Every row belongs to one group in each of 4 separate groupings. Each group adds its own fixed numbers to the row, and there is some noise. The rows also spread widely along 15 directions, which tell nothing about the answers.
In the rows, zero is written as 128.
Some rows, each with its group in each grouping after it:
[145 153 118 112 161 112 108 126 154 114 144 118 142 127 122 133 137 150
 114 116 137 127 141 105 135 139 149 141 154 161] -> j_922 T (0) j_540
[166 120 123  92  79  75 154 127 175 140 214 170  98 132 155 158  84 111
 138 118 155 174 120 129 114 225 125 130 169  95] -> j_807 H (2) j_411
[125 134 132 111 151 151 150 110 145 140 152  95 177 165 107  98 123 125
 108 122 128 152 167  99 122 180 105 120 127 159] -> j_103 H (0) j_273
[117  94 147 151 108 151 143 134 129 139  83 117 128 110 134 138  92 119
 140 134 127 158  94 155  77 117  86 135 116  99] -> j_760 Q (1) j_540
[124 156 153 151  97 136  84 146 155 119  90 166 118 121 114 125 177 107
 154 168 130  60 115 160 109 145 118 135 151 135] -> j_807 V (1) j_411
[142 118  68 105 172 138 154 124 150  95 100 173 205 146 116 138 140 150
 115 132  95 101 114 139 147 114 156 152 170 155] -> j_103 Q (3) j_273
[156 221  55 138 150 136 101  92 149 152  65 111 114  93 103 136  96 141
 119 157 124  80 146  79 127 159 104 151 136 193] -> j_760 T (4) j_411
[149 128  97 104  96 148 188 145 135 141  35 130 177 156 121 134 230 132
  99  80 147 114 137 105 182 116 174 118 131 164] -> j_922 V (3) j_273
[184 125  91 109 124 107 147 120 128 118 137  96  69  96 142 155 141 125
 123  87 148 108 150 138 152 138 189  96 103 122] -> j_807 T (2) j_273
[157 165  99 127  84 111 106 115 163 136 108 161 111 114 137 159  96 135
 113 136 142 140  87 142 108 164 122 169 156 136] -> j_760 T (4) j_540
[161 184  80 121 115 111  78  88 154 132  90 165 129 152 127 134 166 101
 113 123 122 120 141 113 119 137 104 161 120 159] -> j_760 V (0) j_411
[112 130  93 134 119 128 163 151 117 143  69 143 142 122 140 118 156 155
 117 129 108 110  94 129 179  97 123 100 120 125] -> j_103 H (3) j_411
[166 134  97 127 107 111 139 118 154 146  81 104 129 109 132 156 124 144
 105  97 138 160 120  92 128 137 130 140 134 141] -> j_760 V (2) j_411
[ 86 159 107 172 164 155 155 134 128 120 105 133 175 149 117 116 109 157
 151 128 121 105 105 165 147 108 149 102 125 162] -> j_807 Q (3) j_411
[132 115 156 148 129 164 113 128 124 124  70  82 122  65 101 158  56 135
 125 160 116 140 137 135  37 110  68 166 123 119] -> j_103 T (0) j_540
[107 118 120 164 136 104 137 135 147 124  85  93 122 146 124 106 135 107
 117 119 110 125 106  96 132 103  97 102  88 107] -> j_922 V (1) j_411
[111 130 128 131 121 141 156 146 103 147 121 150 132  77 132 158  91 196
 144 135 125 140 126 153 128  92 116 125 145 134] -> j_103 T (2) j_411
[124 135 101 134  96 150 164 122 142 150  79 196 209 154 130 161 131 164
 134  99 133 173 111 159 119 113 126 153 165 168] -> j_760 V (1) j_411
[103 164 119 120 167 178 157 150 118 122  70  82 148 120  98 102 142 170
 126 144 155  80  99 140 195 126 180 110 126 157] -> j_103 V (2) j_411
[134  76 123 140 114 107 202 134 187 117 134 155 141 169 131 134 131  49
 177 102 160 113 120 123  92 166 142  83 160 104] -> j_103 V (1) j_540
[132 172 121  99 104 116 122 128 119 131 173 171 117 141 125 118 191 144
 120 127 141  90 171 143 171 154 146 111 129 153] -> j_807 T (0) j_411
[ 89 159 133 116 131 140 147 136 128 130 137 121 147 143 104 116  92 165
 111 149 137 142 108 133 159 148 116 140 120 128] -> j_807 Q (2) j_411
[119 151 165 119 133 149  88 109 119 122 139 123  97 126 119 135 117 121
 149 135 155 133 148 152 100  99 124 145 114 129] -> j_103 V (1) j_540
[143 140  96 141 167 114  98  88 154 139  97 142 159 142 127 139 130 102
 144  97 108 154 167  87  77  84  75 145 124 150] -> j_103 T (2) j_411
[ 92 129 136  98 144 162 188 138 116 125 154 169 148 128 109 124  73 141
 174 172 151 126 109 176 128 154 112 133 156 110] -> j_760 H (2) j_411
[125 150 136 157 159 178 108 126 124 164  95 115 146 102 141 122 119 150
 168 130 133 139 143 148  88 132 100 114 130 177] -> j_807 V (3) j_540
[ 95 148 131 113  97 122 165 135 122 129  83 146 128 144  96 143 126 121
 121 144 140 133 133  96 136  95  88 150 108 114] -> j_922 V (3) j_411
[103 134 110 178 138 130 151 129 137 110  97  96 156 133 102 117  88 147
 107 141 101 112  87 142 124 130 125 115 119 135] -> j_760 H (4) j_411
[131 163 136 142  92  77 109  99 159 118 171 147 101 168 130 143 132 116
 126  83 157 151 135 127 127 129 155 129 121 133] -> j_760 T (2) j_273
[156 124  91 134 117 100 140 125 171 116 126 146 111 123 129 135 120  90
 133 142 120  98 135 120  98 180 101 115 134 122] -> j_807 V (0) j_540
[117 136 155 182 134 143 130 133 129 123 108 109 146 119 117 152 103 148
 159 111 129 140 132 149  85 100 138 119 137 154] -> j_922 H (3) j_411
[132 181 152 104 130 159  90  96 127 139 164 152 127 106 102 178  56 151
 154 155 153 165 175 143  57 145  88 194 159 164] -> j_807 V (4) j_273
[135 127 139  82 116 150 164 130 148 127  87 102 112 113  96 154  90 101
 137 151 177 129 119 105 121 151 126 161 144 104] -> j_103 V (1) j_411
[ 88  94 164 150 170 111  94 146  72 128 136 119  83  64 147 136 124 170
 164 138 100 137 127 134 110   4  71 105  98  94] -> j_103 V (4) j_411
[115 145 170  87 107  90  77 139 110 117 187 192  77 152 155 125 225 124
 151 115 160 125 137 155 169  84 140 125 122 109] -> j_922 V (0) j_273
[153 105  96 138 130 125 155 126 133 122 119 118 144 119 122 117 164 135
 106 118  89  91 166 121 127 143 127  91 119 149] -> j_103 V (2) j_273
[142 108 135 124  98 107 124 125 140 117 107 134 134 127 124 152 129 127
 102 120 110 153 123 119 105 106 110 155 130 111] -> j_103 V (3) j_411

New rows. What belongs after each?
[ 73  91 149  93 101 137 192 167  88 128 121 182 114 119 131 127 134 136
 152 160 144 128 102 170 146  77  85 113 113  69] -> j_103 V (0) j_540
[131 160 169 121  77 104 106 113 123 139 146 103  96 122 112 172 102 159
  99  96 156 191 161 101 112 100 124 164 113 131] -> j_922 T (1) j_411
[120 121 143 149 115  87 139 138 174 124 169 145 140 149 138 126 137 130
 141 111 151 134  99 119 124 162 144 108 176 137] -> j_760 V (4) j_540
[108 142 135 179 123 119 169 127 157 102 109 113 117 155  99 134 122  82
 166 102 161  93 142 131  95 124 156  89 118 132] -> j_922 T (2) j_540
[118 138 125 159 131 105 134 119 158 102 155 109 141 158 108 118  99 125
 107 116 115 129 123 139 116 153 139 117 113 127] -> j_807 T (2) j_411
[ 96 136 115 122 132 145 175 147 118 111 107 176 190 135 102 126 154 182
 123 152 105  87 122 150 163  99 138 131 160 157] -> j_760 H (3) j_273
[101  89 120 103 116  90 178 136 129  98 140 160 141 148 120 131 122 130
 101 128 117 149 100 130 137  90 102 137 116  76] -> j_760 T (0) j_540
[ 80 151 183 117 110 112 136 159 116 136 140 115  73  99 115 120 120 154
 151 155 176 118  99 115 164 106 119 122 132  96] -> j_760 T (2) j_411
[136 137  93 133 126 113 155 131 145 131 103 165 119 113 127 141 134 113
 157 129 131  88 135 125 126 122 125 108 145 128] -> j_103 T (2) j_411
[119  99 164 105 118 102 157 171 130 110 126 150 115 100 120 156 160 136
 160 134 157 112 120 121 136  94 133 126 166 100] -> j_922 V (0) j_411
[155 151  93  93 135 145 137 111  84 150 127 133 144  88 125 157 141 207
 104 112 118 147 186 126 150  98 125 139 124 180] -> j_760 V (0) j_411
[122 120 154 168 104 111 122 138 131 125 112 108 101 102 133 146 114 138
 144 116 138 142 100 147 103 104 124 116 120 115] -> j_760 V (0) j_411
[147 160 136 132  82 139 122 115 150 100  93 105 120 120  85 177  91 138
  98 126 149 122 136 146 104 135 163 171 125 145] -> j_807 V (1) j_273
[126 179 120 138  90 130 101 112 141 150  74 158 117 143 126 144 148 113
 135 114 147 143 141 124 112 112  92 149 105 148] -> j_807 V (2) j_273
[134 144 140 132 120 163  99 114 110 127 140 146 121 147 143 123 158 115
 145 111 145 136 133 207 102 132 142 120 104 141] -> j_807 V (4) j_540
[130 162 171 162  97  88  82 140 181 112 172 152 109 130 130 123 153 131
 147 148 145  87 108 130 119 178 156 124 193 151] -> j_760 H (3) j_540
[120 158 143 131  76 101 131 136 147 157 123 151 118 116 128 155  99 153
 125 126 145 169 123 106 115 139  94 151 147 130] -> j_922 T (2) j_411
[102 113 151 179 120  89 100 160 136  94 123 169 126 123 138 136 164 144
 144 122  97 103  95 170 114  64 125 117 136 115] -> j_922 T (0) j_273
[109 151 105 109 158 136 168 107 105 135 156 122 106 144 115 115 111 110
 148 122 148 120 172 122 142 116 114  93  87 128] -> j_103 T (0) j_411
[121 102 117 116 130 150 170 145 139 107  70 134 172 152 108 118 145 108
 113 143 113 116 106 136 118 131 114 141 126 116] -> j_922 V (3) j_540
[112 163  91 131  96 144 165 136 112 161  29 173  84 100 138 149 135 114
 175 145 163  96 107 132 141  83  99 116 111 125] -> j_760 V (3) j_540
[152  82 156 144 144 110 102 142 167 122 130 126 139 115 155 135 128 108
 154 123 117 147  87 132  84 138 123 127 174 107] -> j_103 H (3) j_411
[168 105 113 133 137 128 159 121 160 109  96 124 153 130 115 174 135 109
 151  85 141 127 160 119  88 117 165 130 157 152] -> j_922 V (1) j_273
[142 169 135 169 168 145  50 101 178 128  98  89 153 135 109 108 121  99
 135 145 109 111 144 104  68 167  90 146 136 170] -> j_807 H (1) j_411
[141 118 117 101 147 147 131 122 115 121 108 104 122 129 124 123 153 115
 114 116 132 121 131 137 137 111 139 127 104 122] -> j_103 T (4) j_273
[121 124 154 151 151 130 119 144 142 104 114 110 140  99 110 151 126 160
 146 129 135 103 135 132 107  96 148 126 156 150] -> j_807 V (1) j_540
[148  88 153 135  87 146 197 114 127 102 117 135 125 155 105 164 150  53
 170  86 160 114 174 164  67 116 163 104 121 113] -> j_760 H (3) j_273
[126 121 132 117 107 153 146 126  83 155 111 110 100  69 128 157  72 173
 119 136 125 174 140 147 101  95  74 143  94 117] -> j_760 T (0) j_273
[143 113 125 131 160  99 114 142 154  86 151 128 131 111 115 122 141 128
 125 148  98  83 127 133 117 143 134 125 156 123] -> j_922 T (0) j_411
[101 166  96 139  70 143 176 147 131 129  76 178 142 130 108 145 106 161
 117 152 131 105  96 175 154 142 125 134 120 136] -> j_807 V (2) j_273
[108  74 133 110 131 106 225 159 125 128 128 141 144 116 120 159 134 142
 153 101 153 133 153  95 137  79 131  96 153 111] -> j_922 T (1) j_540
[102 151 173 123 112 139 111 119 177 149 126 133 119 177 119  86 125  51
 162 160 175 143 107 109  81 199  65 143 132 108] -> j_760 V (2) j_540
[129 105 115 117 146 116 149 140 125  91 141 134 137  88 104 146  99 167
 108 167  94  89 134 128 118 118 120 138 153 123] -> j_103 V (4) j_540
[119 159 114 101 131 128 136 116 106 109 130 164 113 135 110 141 131 127
 128 143 127 109 160 139 128  90 119 147 109 127] -> j_922 T (3) j_540
[135 131 142  72 136 151 137 155 106 139 109 141  81  54 120 151 143 140
 168 173 159  76 145 131 142 117 117 135 149 111] -> j_807 T (1) j_411
[105 124 149 140 143 105 112 136 149 121 163 153 124 123 137 133 105 142
 155 142 128 136 120 134 106 118 101 126 147 121] -> j_807 V (1) j_540
[132 129 124 144 165  86  82 143 183  98 144 134 163 122 120 114 141 147
 114 156  87 100 106 105 120 153 106 138 173 142] -> j_807 V (0) j_411
[135 124 141 102 127 138 146 138 155 108 128  88 134 129  99 112 114 126
  98 161 133 105 105 117 143 191 147 140 149 120] -> j_103 V (3) j_411
[103 159  91 130 142 153 176 133 117 155 104 140 149 139 122 116 136 140
 148 125 142 112 137 132 156 139 118  93 117 161] -> j_807 V (4) j_411
[104 172 117 127 141 123 154 122 150 114 107 151 132 139  95 147 113 117
 160 140 159  94 153 102 124 111 124 133 143 152] -> j_807 V (3) j_540
[ 86 125 169 160  87 152 167 138  95 122 111 157 136 131 102 149 147 139
 156 120 133 106 173 164 100  62 125 106 115 140] -> j_103 V (3) j_273
[129 141 114 153  90  96 135 134 155 148 114 116 166 136 141 123 137 190
  66 107 104 163  98  93 160 143 124 126 143 160] -> j_760 H (3) j_540
[147 127 131 122  94 156 117 124 125 149 158 162 163 156 151 118 153 150
 110 114 112 168 127 195 118 181 131 130 131 151] -> j_922 V (1) j_411
[128 152 110 162 158 105 149 123 176  89 128 136 153 160 107 130 155 120
 160  98 159  75 131 128 136 128 200  99 164 169] -> j_760 V (2) j_540
[118 130 163 189 144 104  99 141 139 124 155  66 147 124 138 122 147 194
 105  71 116 148 124 124 144  98 176  88 129 167] -> j_807 T (3) j_411
[117 187  79 113 123 164 130 107 158 145  86 130 172 180 117 101  97 132
  82 140 134 150  90 143 153 185 115 161 106 153] -> j_807 T (1) j_540
[152 131  52 131 165 152 159 119 125 141  65 102 125 132 133  97 136  90
 123 136  96  99 124 127 137 158 108  93  79 134] -> j_922 V (3) j_411
[168  91 115 102 164 114 136 120 147 142 139 115 169 103 136 145 126 155
 121 109 110 169 149  80 106 139 103 144 169 143] -> j_760 Q (2) j_411
[105 119 110 137 118  95 164 131 141 136 161 149 173 153 130 128 115 170
  94 109 105 172 147 106 131 129  86 113 122 141] -> j_807 V (0) j_540
[ 83 119 147  78 124 156 179 136  87 133 146 152 134 142 120 126 114 150
 131 135 150 154 120 164 160  92 122 130 107  94] -> j_103 T (1) j_411
[ 96  62 146 106 173 168 158 145 115 109 153 142 195 174 129  67 168 113
 124 151  85 121 108 174 130 136 104 108 120 102] -> j_103 Q (3) j_273
[127  81 133  79 131 123 196 140 121 145 134  87 144 108 112 132 116 151
  93 121 125 158 157  64 145 122  98 121 125 104] -> j_103 T (1) j_411
[150 129 110 124 124 158 124 116 113 142  63 118 151 128 131 115 203 131
 107 108 116 116 152 129 130 103 124 123 105 162] -> j_760 V (3) j_540
[104 128 156 176 120 128 121 132  97 153 168  74  91 103 148 113 105 170
 125 112 120 157 140 150 113 124 107  73  79 136] -> j_807 V (4) j_540
[109 124  97 153 125 140 191 120 120 135 111 115 149 143 119 137  77 138
 126 105 127 157 128 147 122 119 121 101  95 133] -> j_103 V (0) j_411
[108 160 131 151 159 115  99 119 158  85 127  97  97 125  95 127  53 121
 127 170 125 105  97 131 102 136 120 153 117 115] -> j_922 V (1) j_540
[108 119 122 143 124 129 152 143 127  85 116 125 132 151 119 119 131 127
 119 121 132 105  78 190 155 116 177 106 107 105] -> j_103 V (0) j_411
[148 138 127  95 148 141 150 123 120 128 123  90 101  81 107 151 112 151
 138 138 154 114 165  99 131 129 131 133 135 146] -> j_760 V (0) j_273
[110  92 123  93 163  74 136 134 140 112 173 145 142 121 133 134 109 171
 104 137 102 160 126  77 147  81  88 141 144 101] -> j_103 V (1) j_540
[100 117 151 128 101 146 177 160 125 129  72 127 149 115 103 132 141 146
 124 149 136 104 119 115 136 106 116 124 146 126] -> j_103 H (3) j_540
[158 171  80 101 103 128 126 138 121 149 113 180  90  75 139 139 147 156
 136 178 128  67 117 145 162 174 123 131 162 150] -> j_760 V (4) j_411
[111 160 120 123 118 147 134  98 118 121  68  79 136 174  89 112 143  98
  84 110 143 143 136 109 140  99 114 143  57 127] -> j_760 Q (0) j_411
[130 107 156 101 175 134 112 134 149 137 151 150 140 119 148 133 122 118
 184 136 145 152 119 120 101 124 107 139 182 122] -> j_103 H (3) j_273
[126 108 150 115 111 107 187 128 138  71 152 110 105 132  79 172  82 110
 127 122 159 122 153 132  98 123 161 139 126  96] -> j_922 V (2) j_540
[138 153 158 149  93 103  73 119 141 123 104  97  50 124 125 130 175  80
 137 118 155  88 138 111 126 104 140 113  98 110] -> j_103 Q (1) j_411
[100 192 163 142  89 163 108 116  97 163 118 110 114 127 109 121 128 161
 121 137 156 139 146 143 125 133 109 134 104 168] -> j_760 V (4) j_411
[ 95 129 120  98 141 154 176 139 111 119 135 139 145 133 109 109 103 155
 118 156 131 121 112 159 153 129 126 127 119 115] -> j_103 T (2) j_540
[115 117 136 119  96  76 168 156 129 109 143 159 130 141 117 142 195 144
 119 107 134  99 149 102 170  93 145 104 141 122] -> j_922 Q (0) j_411
[117 113 118  92 143 149 151 123 134  95  78 112 154 149  83 114 137 105
  91 160 117  99 132 115 129 113 108 154 106 110] -> j_103 V (1) j_540
[123 134 145 118 102 134 135 131 137 142  79 137 112 115 116 162  80 103
 148 146 149 170 111 117  80 120  74 172 131 103] -> j_922 V (3) j_411
[114 164 184  96  86 139  92 137 110 144 146 113 128 107 113 126 144 212
  76 148 142 154 147 117 155 131 117 165 138 154] -> j_103 V (2) j_540
[112 101 206 164 104 107 104 144 144  88  90  60 104 113  84 136 154  97
 116 123 140 108 123 105  84  80 120 135 115  96] -> j_760 T (0) j_411
[165 140 123 113 103 169 160 130 106 129 109 123 121  81 121 181 112 171
 137 108 154 116 150 178 124 122 198 134 151 162] -> j_103 T (3) j_273
[127 158 148 134  93 128  98 150 190 134  80 181 202 151 122 148 187 150
 131 113 154 138 103 120 123 142 132 170 205 180] -> j_807 V (0) j_273
[116 114 169 120 119 134 107 108 120 110 146  81 139 165 109 111 138 125
  80 111 120 169 127 134 122 115 122 145  85 110] -> j_760 Q (1) j_411
[154  80 136 112 160  97 134 146 119 123 156 114  89  50 144 150 126 168
 149 129 116 118 138 112 124  94 123 112 153 108] -> j_760 T (2) j_273
[123 142 130 123 121 111  62 133 140 147 104 212 130 116 170 148 149 143
 154 140 117 164  93 148 101  81  67 169 150 124] -> j_807 V (3) j_540
[123  97 118 156  99  90 160 138 145 114 157 121 103 143 141 105 121 105
 108 131 109 114  98 141 129 164 123  78 109  92] -> j_103 H (4) j_540
[121 150 108  69 115 135 146 118  99 107 120 120 103 125 102 133 104 158
  73 162 122 130 108 139 178 117 130 167  90 105] -> j_760 V (3) j_273
